Every row belongs to one group in each of 4 separate groupings. Each group adds its own fixed numbers to the row, and there is some noise. The rows also spread widely along 13 directions, which tell nothing about the answers.
In the rows, zero is written as 128.
Some rows, each with its group in each grouping after it:
[161  91 167 131 103 124 107 172 104 121 194 158 108 176 179 163 107 110
  99 122  76 155  49 162 120 109 186 136 151 172 148 106] => dogak K675 S kosud
[146 130 120 117 133  78 120 164 140 137 141 114 134 146 115 109  84 149
 128 127 128 104  71 161 140 142 165 148 120 173 140 143] => Nug K125 C renu
[146 139 126 132  66  67 115 153 123  84 122 149 107 118 105 130 102 122
 112  93 130 143  67 118 126 152  97 187 124 117 166 143] => Nug K329 J renu
[172 138  98  96 121 123 131 141 137 130 109 140 138 152 123 119 150 120
 126 165 152 119  76 187 146 166 123 131 111 140 146 163] => dogak K329 J Sazov
[107 177 116 143 175 190 147  96 138 138 117 128 170 150 118  97 192 102
 114 117 160 136 105 132 139 156 112 124 134 108 126 135] => nivu K125 A Nukud
[122 159 140 132 142 151 176 111  96  80 157 123 149 169 151 110 141  92
 101 104 150 157  66 132 113 152 117 138 122 107  98 140] => nivu K585 A Nukud
[113 102 130 144  99  70 107 141 116 126 149 104 126  86 140 121  78 138
 142 126 107 115 133 112 127 107 128 189 122 115 121  71] => Nug K585 S Sazov
[123  98 112 135 173 103 149 151 107 144 167 130 148 138 144 164 131 149
  83  82 146 127  75 165 147 111 169 120 113 130 144  96] => dogak K675 C kosud
[136 115 137 123 115 119 118 107 135 109 157 131 102 119 140 120 138  93
 150 157 131 127 122 147  97 140 110 113 112 103 106 110] => Nug K585 A katoz
[152 109 110  94 106 171 137 107 131 141  99 146 127 148 125 118 170 128
 115 128 138 137 129  58 129 105 142 107 132 144 115 122] => Nug K329 J mano
[144 113 106  77 128  73 125 159 141 141  89  99 148 121 131 123  98 158
 117 103 151 103  89 134 165 146 125 125 144 177 139 140] => Nug K125 J mano
[135 136 128 157  78  83 103 153 107 128 159 172  90 142 100 127 116 100
 115 135 130 142  74 158 106 120 152 188 107 121 136 104] => dogak K329 J katoz
[109 132  79 132 129  83  98 146  91 168 135 150 113 164 115 141 150 128
 101 113 177 134  97 144 113 123 160 144 137 155 122  72] => dogak K125 J Nukud
[141 111 149 122 165 169 118 139 178 117 128 117 167 105 119 131 166 147
 132  91 107 114  85 118 156 138 114 118 133 100 183 114] => dogak K675 C Nukud
[164 153 153 144 111 103 108 137 122  46 145 149  77 152 113 151 118 166
 121  65 100 148 115 122  80 138  99 122 130 128 169 162] => dogak K125 C Sazov
[ 97 121 175 127  69 102  62 163 140 130 144 128 126 114 148  95 105  60
 140 114 110 127  69 118 135 142 124 174 190 145 127  68] => nivu K125 J mano
[155  68 140 156  96  93 139 167 100  96 163 159 146  82 144 199 101 159
  74  52  85 144  67  87 155  95 135 195 120  92 200  87] => Nug K329 J mano
[131 126 166 116 122 194 135 105 148 100 123 119 158 115 177 136 168 100
 138 145  97 145 132 101 132 140  85 110 154 102 128 117] => dogak K675 J Nukud
[151 102 177 154 166 135 147 167  92 100 213 144 147 160 186 183 107 148
  85  89  73 144  60 163 122 102 189 139 136 141 154 106] => dogak K675 C mano
[124 109  96  98 129 112 132 116 108 164 102  96 146 118 164 130 121 162
 135 143 143 115 178  83 134 109 139 122 135 153  92  90] => Nug K675 S mano
[138 152 135 124 107 137 121  98 135  91 124 124 100 127 140 114 132 121
 156 161 128 129 167 124  98 133  93 109 119 121 104 143] => nivu K585 J Sazov
[144 136 139 160 150 123  72 165 107 122 168 161 143 164 114 114 142 180
 108  72 110 130  74  81 102 125 186 177 132 134 189  62] => nivu K329 A renu
[130 155 150 120 141 117 103 146 152 149 139 107 136 129 159 115 102 136
 155 155  95 102 135 167 117 127 148 135 149 168 117 121] => Nug K329 C mano
[ 83 106 108 157 175 122 166 132 111 194 146 103 176 103 129 111 114 138
  91 111 144 109 113 113 170  72 182 166 107 122  94  65] => Nug K675 A Sazov
[ 91 135 154 132 217 127 186 108 162 118 140  68 160  97 129 118 103 164
 113  99 131  89 145 156 155  97 133  80 104 130 104 139] => dogak K125 J renu
[115 141 144 106 127 104  99 126 131 116 136  94 105 145 140  93  94 146
 157 138 118 110 161 123  94 116 141 105 142 169  83 107] => dogak K125 C Sazov
[192 114 123 109 145 152 121 102 163  91 139 116 124 117 104  90 162 157
 168 176 136  89 122 132 118 157 117  92  71  80 143 151] => Nug K675 C Sazov
[145 140 129 139 195 202 163 119 140 141 124 131 175 143 132 139 181 165
 103 111 113 134 109 118 147 117 142 113 117 119 156 137] => dogak K675 A Nukud
[132  70 135 106  98 120 137 146 152 113 135 105 148  88  94 101 118 121
 133 106 129 115  57  84 163 119 122 157  97  90 139  96] => dogak K585 C Nukud
[142 104 115 130  87 108 171 136 108 104 139 148 124 116 144 181 102 108
  90  99 123 153  97 144 157 107 111 142 114 124 144 157] => nivu K329 C Sazov
[155 163  92 118 144 143 150 124 137 168  70  95 186 114 116  87 132 184
 152 168 130 110 150  96 150 142 123 174 106 132 131 153] => Nug K585 A mano
[147 164 121 143 108 117 139 128 139 122  93 106 135 112 100 106  87 181
 143 132 107 117 161  95 136 116 116 163 105 142 136 172] => nivu K125 C Sazov
[ 87 139 125  93  61 125 170 113 102 130  89  93 167 122 149  63 103  70
 132 149 148 150 113  64 148 136 101 182 141 126  54 113] => dogak K329 A renu
[110 156 130 146 164 114 131 124 133 132 139 125 113 135 125 137 131 149
 122 113 133 127 143 157 109 111 132 106 127 144 119 131] => dogak K675 A renu
[146 122 156  85  81 135  96 141 150  80 100 124 142 130 174 112 141  92
 138 107 115 143  78  99 136 187  68 136 188 131 152 131] => Nug K675 J Sazov

New rows. What belongs after each?
[117 126 153 129 158 149 134 121 156 132 105 101 177  97 141 106 133 157
 129  98 111 115 128  73 154 125 120 145 137 116 140  99] => Nug K675 J katoz
[ 94 123 137 133 106 119 118 170 148 147 116 136 157 107 140 166 129  98
  97  50 104 154  71 127 165 123 101 172 182 143 173 103] => dogak K329 C Nukud
[190  82 157 118 122 134 147 159 129  98 159 127 136 146 129 134  90 178
 116 120  71 130  66  96 139 104 175 148  99 152 167 141] => dogak K585 S renu
[122 158 135 135 112 147 176 104 146 145 117 124 112 139 141 119 109  74
 119 175 120 139 135 179 145 110 118 115 131 162  78 193] => Nug K125 J Sazov
[168 123  91  88  64 144 126 139 148 197  62 140 107 143 122 125 119 131
 143 182 107 146 147 102 142  98 141 126 143 213 109 174] => Nug K585 A mano
[173 167 141 117 185 187  67  89 198  85 105 110 125 118  87  71 213 195
 188 128 130  87 164  82  79 171  83  73 113  79 168 130] => Nug K675 A Nukud
[160  83 149 127 100 120 141 142 154 116 156 103 137  87 102 101  81 139
 141 148  95 100  80 105 160 103 149 157  85 105 129 126] => Nug K125 C Nukud
[131 120 126 103 102 107 115 140 133 120 116 134  90 140 102 118 132 115
 118  95 143 134  92 126 121 124 121 104 145 157 122 138] => dogak K125 A mano
[ 91 203 142 141 157 147 131  99 138 127 128 109 123 162 146  94 145 116
 148 133 142 136 168 148  90 137 114 105 143 150  84 141] => nivu K585 C kosud
[119 104  96 119 176 157 153  97 117 180 141 105 167 130 169 132 149 141
 128 169 137 105 173 126 141  99 166  98 117 137  89  89] => Nug K125 C Sazov
[151 137 111 136 123 108  93 133 152 159 115 134  83 134  88 114 121 191
 145 136 119 117 164 102  98  82 167 119 104 168 130 122] => Nug K585 J kosud
[ 74 141 147 126 179 129 107 112 168 131 117  83 149  89 121  92 155 138
 140  78 141 104 155 113 127 127  97  95 153 108 123  78] => dogak K125 A kosud
[ 99 168 148 190 173 130 122 120 146 125 186 138 123 121 132 141 148 106
 129 130 127 119 124 199 116 130 131 130 116  99 141 121] => nivu K675 C renu
[132 177 153 126 138 101 127 135 124 108 149 101 118 142 168 131  89 127
 150 168 108 127 130 206  98 141 119 122 137 157  94 151] => dogak K675 A Nukud
[ 77 173 121 127  95  58  74 143 125 135  94 107 121 103 139 130 101 154
 157  93 123 128 186  99  96 133  89 168 172 152 123  76] => dogak K329 C renu
[124 134  75 143 194 106 105 105 152 166 126 103 143  89  95 129 164 193
 155 143 165  73 182 145 125 126 129 109  84  93 143  85] => Nug K125 C Nukud
[162 117 160 134 132  95 101 169 138  80 170 131 115 134 130 153  92 169
 122  79 100 120  67 143 119 128 144 129 124 139 175 124] => nivu K675 C Nukud
[123 137 128 132 153 113 171 129 113 137 132  81 181 112 177 134  75 160
 127 140 100 113 153 132 150 115 135 157 127 144 108 128] => Nug K125 C Sazov
[167 146 164 148 133 137 114 173 161 127 145 162 119 159  98 117 113 134
 103  88  80 137  33 152 133 124 165 162 133 165 181 164] => Nug K329 A katoz
[ 99 199 137 124 165 197  85 116 159 148  99 138 120 206 125  89 195 127
 135  85 135 147 137  87  85 137 135  88 188 195 115 119] => nivu K585 C Nukud
[108 111 115 114 139  68 116 139 128 115 107  67 178  58 129 111  95 198
 148  78 133  99 141  55 137 133  93 179 121  96 141  55] => Nug K585 A Nukud
[105 114 116 142 138 110  85 141 117 154 142 132 109 133 105 123 146 170
 132  87 134 118 145  73  93  88 167 135 128 134 127  47] => dogak K585 C mano
[108 112  91 131 149 123 137 121  95 164 128 130 141 137 138 152 147 159
  99 115 155 131 140  93 127  86 160 127 117 137 107  68] => dogak K675 J Nukud
[ 73 148 113  94  83 109 147  96 102 130  88 118  96 138 166 145 135  70
 110 102 164 168 173 117 107 122  69  85 186 167  54 134] => dogak K125 A mano
[170 175 116 145 182 161 122 119 122 124 146 144 153 164 157 137 171 158
 131 158 114 124 133 182 104 159 133 129 121 124 159 144] => Nug K329 A Sazov
[162 125 142 114 142 163 121 112 120 109 150 120 150 143 195 135 144 126
 146 180 107 121 137 152 123 152 126 108 138 130 130 126] => nivu K675 S Sazov
[164 145 131 130 106 109 112 157 101 122 155 143 115 190 140 116  93 154
 138 155 106 138  94 120  96 129 186 158 120 182 124 134] => nivu K585 C renu
[123 118 106 143 176 127 108 154 158 169 129 120 181  86 122 151 162 153
 131 113 122 108  97 164 160 139 117 160 129 104 188  86] => dogak K585 A Nukud
[161 109 118 116 128 133 142 125 103 128 154 140 124 141 151 154 141 125
 117 160 125 133 111 163 123 122 144 108 114 130 123 133] => dogak K125 A mano
[137  97 128 146 175 125 115 145 136 130 186 133 137 131 115 129 147 144
 111 101 139 105  59 145 133 119 173 128 102 104 152  80] => Nug K675 C Nukud
[ 60  66 128  88 125 148 157 123 195 180  71 104 135  64 102 134 145  99
  90  44 145 119 131  73 200  51 110  73 157 154 108  98] => dogak K329 J mano
[115 132 159 125 121 122 123 163 152 146 142 125 130 153 127  85 111  81
 107 101 125 136  32 155 149 133 156 145 155 165 118 128] => Nug K675 A kosud
[152 143 147 132 131 153  79 106 162 102 140 125  86 144  93  58 162 139
 163 141 128 104 129 102  87 135 135 109 115 116 124 118] => Nug K675 S Sazov
[109 146 130  97 115 117 107 121 108 105 119 127  92 193 120  82 128 130
 114  75 163 144 110  62  89 125 149  87 156 188  85 115] => nivu K125 A renu
[140 101 163 133 141 182 110 120 148 124 147 135 145 108 161 150 163 123
 124 106  78 133 130  95 129 118 120 109 165 117 160 100] => Nug K125 A mano
[157 138 102 131 149 161 134 107 110 136 152 147 125 169 113 112 170 126
 122 167 155 126 103 141 116 133 161 105  93 121 117 132] => nivu K125 A Nukud
[129 188 126 162 150  92 119 125 112 111 120 107 157 102 170 169 107 190
 139 126 100 128 182 142 105 146  84 170 140 120 154 125] => Nug K125 J Nukud
[155 148 135 139 152 161 115 145 177 167 127 130 147 137 110 104 140 129
 136 166 103 106  86 165 152 131 158 141 128 155 151 146] => Nug K125 J Nukud
[118 146  91 163 149 119  85 128 116 187 143 154 119 152 118 113 165 131
 125 156 155 115 129 147 110 118 172 155 126 140 122  69] => Nug K675 J Sazov
[160 141 134  83  54  74  84 152 120  81 102 140  89 145 144 137 102 127
 138 113 132 141 113 121 103 154  95 124 158 172 136 149] => nivu K329 J mano
[154 143 155 135 119 105 141 142 122  68 163 139  91 170 116 122  92 142
 111  96 125 139  71 138 107 125 153 118 107 151 130 174] => nivu K675 C renu
[108 183 118 126 177  92 126 148 120 169 132  89 179 152 167  95 104 132
 134 167 152 100  94 202 135 162 153 166 143 168  94 111] => Nug K675 J Nukud
[132 106 184 166 126 146  75 146 155 118 212 169  90 126 153 159 147  66
 124 134  67 129  86 213 110 109 146 123 150 118 164  88] => dogak K329 S Sazov
[126 118  63 131 161 115 119 139 105 190 144 155 134 176 116 130 173 134
 100 125 187 122  81 142 134 129 191 130 117 153 132  90] => Nug K675 C renu
[106 130 131 121 157 161 127 100 139 124 108 112 158 117 155 129 161 139
 122 101 133 123 166  87 140 125 105  98 153 125 130 100] => nivu K125 J Sazov
[103 166 165 112 189 121 136 127 146  89 124  70 157 121 131  79 105 182
 130  64 136  96 133 108 120 130 123 101 132 137 111 121] => nivu K329 A mano
